The same things were measured in two ways. Each way mixes the same 10 hidden numbers, adds some noise and spreads widely along 6 directions of its own, which tell nothing about the thing.
Some things both ways: the first way, then the second way.
[-50 -38   4   6 -17  14  -2 -28  30 -13  23  20 -16  -9 -29  -7]
[  3  29   4  43  11  31 -17  24  11 -48 -15   4   2  23  10  15 -31  16
 -10 -20 -14  13  31  19 -11]

[  7  50  -3 -31  18 -17 -14  53 -35  53  14  29  23 -30 -12 -46]
[ -1  30  11  19  22 -10   8   0  24 -22   7   7  -8  12  27   6 -35  12
  10   6 -16  -2   7  13  12]

[ 22 -36  32 -21   8  24   3 -27  11   3   6 -24 -21   0  -8 -30]
[-23  26  37  24  47  -3 -14  23  21 -10  19 -30  -7  15   4  -5  -9  13
  17  -1  -3  18 -16  23  -6]

[-44   3  11   3  -9   1  -3 -43  25  34  53  33 -12 -32 -20  -6]
[  0  32  15  27  -9  15  24  21  -3  -1 -13   1  -4   9  12  10   0  -8
   3 -10   9  -9   8  -3  -5]

[-13   6  19 -23 -26   7  -1 -34   5  62  32  11 -13 -19 -13  20]
[ -4  23  20  35  42  -8 -14  13  21   4  13  -7 -14  -7   9  -3  -4  -1
  -2  21   5  -5  12 -35   1]

[ 49 -49  52   9   0   2 -10   0   9 -16  -5 -14  11  25 -29 -26]
[  4   6  -5   5   4 -38   0 -10  -5 -13  -7  24 -14 -20   9  24 -28  -6
  -6  -5 -21 -27  15  10  14]

[ -4 -33  15 -12  20  12   5 -33  18 -25  27 -34 -35  -8 -13 -32]
[ -8  21   2  30   3 -15 -23   6   3  17  15 -10 -11  18   4 -19  -5   3
  -4   7  29   7 -45 -46 -30]

[-16   2  21 -35  11  16 -23  14 -41  12   1  13  -5  -3 -27 -39]
[ -9  50  15   9 -34   1 -37  16  12 -26  -6 -13   6  14  10  -8   7  15
  20 -32   7  -9 -53 -22  -9]

[-50  31  -8 -58  32  31  -8  14 -37  14  20  36 -37 -40   0 -27]
[ -3  53  30   6 -26  26 -23  22   6 -58   8 -34  25  35   5  -5  -5  18
  17 -13  -6  19 -34 -14 -24]

[ 10  -7 -13 -41   2 -11  -4   2 -34  49 -28 -55 -24  12  15 -12]
[ -2   0 -19  10  23  10   0  15   9 -16 -21   4   6   5   0  -3 -12  29
   1   5 -14  23  35  29   4]

[ 13  -2 -10 -50  32   1 -21  24 -49  16 -19 -23 -29   5  -2 -49]
[ -1  -1  10  31  32  48 -15  17  29  16  -8 -15  12  34   7 -39  21   6
  11  -3  -4   7  32 -16 -28]

[  3 -20  32   0  -5 -12   9 -11  23  26  10 -29   6 -22   9   7]
[-20  13  16  13  -6  -3  28  -5 -21  -2  -2 -14 -12  -5   2  -3  -5  -3
 -17 -24  19 -29   9   9 -25]

[-16 -11  -6 -16  11   5 -36 -20 -16   7   6  37 -13 -10 -45 -39]
[ -5  24  21 -17  -8  31 -38   5  11 -12  -3  -9  -8  31   1 -10  33  -6
  23 -11  16  16 -50 -10 -20]

[-44  -8 -19  19   3  23  -2  11   7 -21  36  68 -17   3 -18 -17]
[ -6  24  35  45  24  40  -2  28  -6   1  20 -36  -2  29  -5   0  15   2
 -13 -13  -4  15  27 -26 -24]

[  5   0 -14 -28 -25   4  14 -24 -13  44  10   1 -16  -3 -25 -22]
[-17  21  17   1  40  13  -6  13   4 -27   2 -27  -5  -8  -2  12  27  22
  13  16   3  39  -7  13  13]

[-34  29 -22 -40  18   4 -14  18 -46   4  19  60 -22 -19 -33 -40]
[ 23   9  -4  43  12  25   5 -14   4 -14  18 -17   7  11  15  -5 -18   3
 -33  20  26  -3  16 -40 -21]

[ 32  13   3 -12  23  -9 -51 -15 -49  60 -37 -15   1  19  10   4]
[ -6 -16  14  -1  25  -3 -16  10  -2  21  -3  10 -24   8 -25 -17  -4   3
  -5  11   7   1  13   0 -21]

[ 28 -29  32 -30   0  -6  -9   5 -10   0   6 -33 -14  45 -30 -35]
[ 20  10 -26  13 -11   9  13 -12   4 -31 -24  25  18   6  33  20 -11   4
   9 -10 -40  -6  30   8  13]

[-43   5 -11 -49   3  -5  30   4  18  -4  42  -5 -48 -36   5 -14]
[ 17  25   2   1 -21  13  -6  11  -5 -23  -6   8  10  17   2  15   6  21
  19   1 -32  20  -5 -14  16]

[ 48 -39  31  -9  14   0 -53 -24 -26   8 -22   4 -14  29 -38 -33]
[-25 -10   6 -22  37 -53  -8   9  -9  51   9   0 -45 -28 -19   9  19  -7
  -1  11  13  -2 -11  10  22]

[ -6   8 -17  29  28   0  -7  24 -38  -6   6  25  28  -9 -40 -61]
[ 38 -26 -30  -4  -8   0   5 -28   4   7 -33  65  -4   4   4 -10 -12   7
  10  37 -21  -5  22 -21  -2]

[  6 -54  25 -45 -12   6  15 -16  -4  -6 -13 -34 -38   8 -13  -2]
[ 15 -22 -10  12  31  18  11 -22   3   0   0  -9   9 -10   5  -7   4   5
 -17  13   0 -10  42  -1  -1]

[-27  21  -1 -28   8  27 -13   7 -13  38  37  30 -14 -26 -17 -30]
[-11  28  15   6  14  -2   5  21   5 -24 -13   0   5   1   8  11   5   7
  23   3 -33  15  18   1   7]

[ 31  -8  10 -34  11  -6 -31 -30  -1  52   8 -35 -19   5  -8 -20]
[ 13  11   2  12  25  -2 -15   2  37   0  -6  32  -9  24  25   1 -19 -13
  26  22 -15   9  -9   6   6]

[ -9 -20   9  18  16  16 -12 -27   6 -29  34  23   3  -8 -51 -56]
[ 18 -27 -21  26  28 -27  37 -23 -18   8 -15  50 -23 -24   0  18 -35   3
 -21  38 -10  -6  44   2   2]

[-15   8   1 -30  16  39 -54   4 -58  38 -14  25 -14  36 -18  -7]
[ 11  21   4   6  10   5 -31   1  23 -38   5   4  11  27  12  -1 -23  10
  15  12 -22  19 -12  -6  -5]

[-36 -25   3 -35 -19   3 -22 -56  17   9  24   2 -45  14 -36  -2]
[ -4  10  -4  12 -11  36 -17  -5 -19  -9  -1 -24   1  18   2  -1  33  -1
 -15 -22  27  12 -23 -19 -31]

Other things, the second way, with their names:
j_197: [-24  -2  25 -36  -5 -16  39  -2 -38  50  13 -22 -28  -5 -18   5  45 -13
   6  -1  24   1 -30   7   1]
j_577: [-20  36   5 -31 -27  -4  24  14 -10 -18 -23 -13  16   3  16   7  30 -12
  37  -2  -2  15 -31   9  -4]
j_881: [ -1  14  26  26  -4  54 -17  35  10   9 -22 -12  13  27  -5 -30  34 -11
   9 -25  -9 -15  42 -32 -38]
j_13: [ 20  10  -9  38  27   7  16  -1  23  15   5  16 -14  18  26   3 -32  -8
 -14  22  14  -3  24  -7   3]
j_501: [-34   6  -9   5  20 -56  31  -1 -36 -14   9 -17 -17 -29   0  35 -34  11
 -28 -19  -9  -3  19  49   7]
j_823: [  0  21   2   3 -10  36 -13   9 -10 -36 -16 -16  13   8   2   6  24  -7
  -6  -8   4   8  14 -23 -24]
j_555: [ 17  -8  -9  17   4  22  -2   2  -3   2   0   0  10  26  -1 -12 -10  -4
 -17   6 -13   2  43 -24 -27]
j_154: [ 11  -7  -5  13 -17   5  -9 -14  -2  35   3   9 -13  26   8 -18  -1 -28
 -13 -15  33 -29 -25 -23 -34]
j_119: [ 12   1 -17 -28  -8   0   1   6   3 -22 -38  41   1  11   5  14 -10  -8
  21  10 -33  11  26  24   5]
j_287: [ 11 -14 -11 -24 -13  -2  23  -6 -11  32 -17  29  -5  15   6   2  18 -19
  18   4 -27  -1  16   0   3]
j_625: [-26  27   1  -5  -4 -28  18  18 -21  -6  -5 -11 -13 -12   3  28   1   9
   3 -27 -10   6  -4  38  19]
j_205: [-10 -17   1 -20  27   4 -12 -16 -16   2   2  -4 -15   5 -14  -1  26  -1
  -5  10  -1  21   2  -3 -17]
j_706: [  1  37   6  42   4   5 -17  20   7 -38  -7  -1  -2   4   7  10 -27  21
 -10 -12  -7  -2  15 -11  -5]
j_382: [-17  36  15  42  36 -10  13  25   4 -42  10 -41  -2 -20  11  26 -41   0
 -29  -1  31  -5  19  30  -3]
j_306: [-13  36  17  21 -30  22  39   1 -16 -15  -4 -33  20  11  19 -10  15  -1
   7 -18  25  -9 -26 -11 -33]
j_788: [ 21  20  -2   6 -30  25 -32   0  -3 -23  -9  12   6  20   2   8  17  20
  12 -19 -23   7 -18 -26   6]
j_708: [ 29 -21   2  34  41   7 -15  10   6   7  -2  34 -23  10 -17  10 -35   2
 -19  33  -7  11  39  -1  -3]
j_776: [-16  14  24  -3  21   4  10   3  -7  -3  13 -17 -14   2  -2   8  12  21
   1 -14 -22   5  21  12  14]
j_199: [ 20 -24   4   5  10  -6  11 -27 -18  31  14  12 -14  -4  -9  -1  13  18
  -1  16 -11   0  -7 -15  12]
j_483: [ 20   5 -15 -10 -16   2  14 -13 -12  -3  -5  17   1  18  16  27   8 -12
  14   4 -15  19 -24  10  10]
j_375: [-16  15   3 -33 -23 -15   2  11 -35 -29 -10 -21  -1  -9 -14  23   3 -23
 -13 -12  18  -3  -9  14 -21]
j_739: [ 15 -36   1   0  15   2  11 -23 -18  12 -15  32 -24 -14 -23  -6  -3  11
 -17  20   2 -12  33   0  -8]
j_277: [ -3   8  12  31  10  12  21  -5  -2  -6  14 -36  15   8  12 -13 -11  -4
 -16  -4  20 -15  10  -8 -30]
j_559: [ 13 -20  -3   3  12  -6  29 -18 -11  33  16  -9 -10  -9   0   3   0   2
 -20   0   2 -24  26   7  14]
j_678: [ -6   8   0  -5  -8   3 -14   6 -15 -40 -15  -1   5   2   0  23 -10  -7
  -9 -39 -31 -13  32  29  -8]
j_77: [ 15   2  -9  26  15  24 -16  -7  21 -10  -1 -13  13   3   9 -26  -9   7
 -20  12  18 -18  31 -35 -20]
j_790: [-11  47  32   9   5   8  -5  20  -1 -61  -2 -11  -9  10   0  22 -28   1
   0   1   9  14  -8  17 -15]
j_661: [  8   5   1  48  23  12   6  -2 -16 -33  10  -6  -7  10   1  18 -46 -14
 -51   6  12  -2  45 -12 -38]
j_325: [ 13 -37  10  34  36  24 -20 -10   1  37  13  -3 -14  16 -21 -26   5  16
 -19  -4   6  -6  16  -5 -20]
j_822: [  0   6  17 -28 -10  19   1   7 -28 -36 -24   9  -8 -11 -20  28  23   2
   4 -11 -21   3  23  21   6]
j_932: [-18  17  27  -7 -11   2  19   8 -34 -26  -7  -4  -2   7 -13  13  12   8
  11 -12 -31  15   6   3 -18]
j_862: [ 16   4 -12 -23 -41  20  24 -12 -24 -22 -28  19  10   2  -1  13  18  29
  16 -11 -26   6   1  14  16]
j_409: [ 39  -3 -34   1 -20 -12   9  -1   0  -1 -32  58   2  -1  17  26 -19 -25
   6  18 -36 -13  37 -18  16]
j_578: [ 20  -7 -24  28  26 -23  -1   5  17  -1  -9  24   9  -2   5   1 -33  34
   9  30 -30  19  18   6  19]
j_278: [ -6 -11   5 -36  19 -23 -11 -13  -6  24   4  21 -28   2 -10   5  27  15
  26  11 -28  24 -23   9  24]
j_297: [-48  49  38  16  11 -12  12  36 -13  -9  15 -39 -11  13  -2   4   1  22
   5 -33 -11  16  -4  13 -10]
j_946: [ -2  22  27 -24  -9  19 -16   9  13  14   4  -7  -1  34   5 -16  40 -15
  36   2  -7   9 -28 -27  -9]
j_283: [ 27  -7 -25  23   4   8  23  -1  -4  -5 -26  20  10  -9  16  21  -9 -21
  -8  11  -5  -8  35   6   4]
j_217: [ -7  24 -14 -17 -19 -13  16 -20 -12 -26  11 -22   2   7  25  12 -21 -28
 -24  -5  30 -13 -12   1 -22]
j_912: [  1   9   3  -6   8 -24  47 -15 -25 -14  -3  19 -15 -13   8  38  -8   7
  13  24 -11  23 -17  30  21]
j_697: [-20  -8   3  29  42  -8  20   2  -6  37  16 -35  -5  -7   3 -10  15   2
 -11  -2  18   1   8   3 -11]
j_804: [  4  -5  19  -6   6  13 -31  28   8   0 -24  12   3  10 -23 -19  10  -7
  15   3 -23  -9  34 -14 -23]
j_429: [-17  54   3 -18 -23 -23 -14  21  -5 -56   0 -17   8   7  19  38 -19 -14
   7 -29 -18   5 -18  22   6]
j_710: [ -4 -19  -7   1  30  -5  11 -11 -11  22  14 -32  -2 -22  -9  -7  16   8
 -25   9  19  -9  25  -2   3]
j_200: [-12  17  -3   5   5 -27  -7  -2  -1 -19  -7   4  -8 -11  12  13 -20  -3
  -4 -14  -1 -16  -4  13  -2]
j_568: [-28  33   4 -21  -3 -10  41 -10 -25 -27  14 -25 -14   9  17  20 -16 -17
 -24  -5  15   5  12  13 -18]
j_88: [  4  -9   3  32  17  12  -1  -9  -7  29  10  -3 -19   7   1  -9   5  -2
 -25 -10  18 -18  16 -23 -17]
j_464: [  0  18   6 -21 -33   0 -10   6 -17 -25 -13   2   1  16  -7   2  -4 -21
   1   1  15  -2 -23 -12 -34]

Some of these things the first way, each followed by its name:
[ 34 -33  -5 -21   4 -15   3  31   3   8 -14 -56 -20   7  22 -30]	j_625
[-19  -3  20 -17  23  14 -16  20  -6   1  19   4 -16  -2   1 -22]	j_297
[ -7  -6  27 -47  10 -10  16  -1 -21  -4   8  14 -22 -40 -35 -33]	j_77
[-16   0  -7 -34  22   6 -48 -46 -17   6   7  28 -40  -1 -22 -19]	j_708
[ 13 -14  -2  23 -13 -20 -12  12  -7  17  -5   9  18  29 -13  -5]	j_88
[  0  30 -27  11  21  -3 -14  38 -28  46  12  44  11 -20  -2 -26]	j_946
[-13  19  -8  30   2  29   9  13 -28  34  17  34  23  14 -24 -44]	j_578
[ 15 -25  30 -21 -10   4 -13 -75  19  30  32 -10 -35  20 -33 -20]	j_283
[-15  14  -5  10 -20 -24  25  50  12  31  20  35  24 -25  -3   0]	j_776
[-41  19   4 -34   1  -1 -29  22 -23  37  14  66 -12 -18 -19  -6]	j_559
[ 13  -5 -52 -10  16  -1 -15  32  -8   8   7  -7 -21  15   3 -51]	j_483
[-40  13   2 -15 -15   6   6 -12  11  22  40  30  -8  -7 -18  -2]	j_199
[-13 -13 -11  20 -25  15   0  31  33  50   8  -6  14 -10  25  11]	j_501
[-21 -32 -14   8  21  -8   2   6   7 -33  22  27 -17 -29 -30 -48]	j_13
[  1 -11  -7  48   8 -15 -14  29   1  22   3  31  21   0  -8  10]	j_568
[-31 -10  -9  -5   9  33 -20 -30   0  -2  39  27 -17   0 -36 -43]	j_912
[  5 -15 -14  43   6 -12 -18  10  16  25   3   9  22  -5   0 -15]	j_154
[-22   9  25 -51  13  27 -22 -21 -23  43  13   6 -30  -8   0  -3]	j_277
[  6 -29   6 -47   5   5   2  20  21   4   7 -36 -24 -50   3 -39]	j_200
[  3   0   6 -11 -17   1 -23 -35 -22  49   3  14 -14  31 -26  12]	j_823
[-25 -17 -23  30 -22   6   9  14  11  17  -7  16  16   3   7   4]	j_325
[ 66 -38  15   3  18   0 -17  33 -13  -3 -23 -17  -6  36  -1 -31]	j_429
[ 14  -2   4  21  -1  24 -16 -29 -24  81   6 -20   3  27   3   1]	j_577
[ 34  -9  -3  18  27  -6 -18  24 -39   7 -25  -6  -3  50   8  -7]	j_555
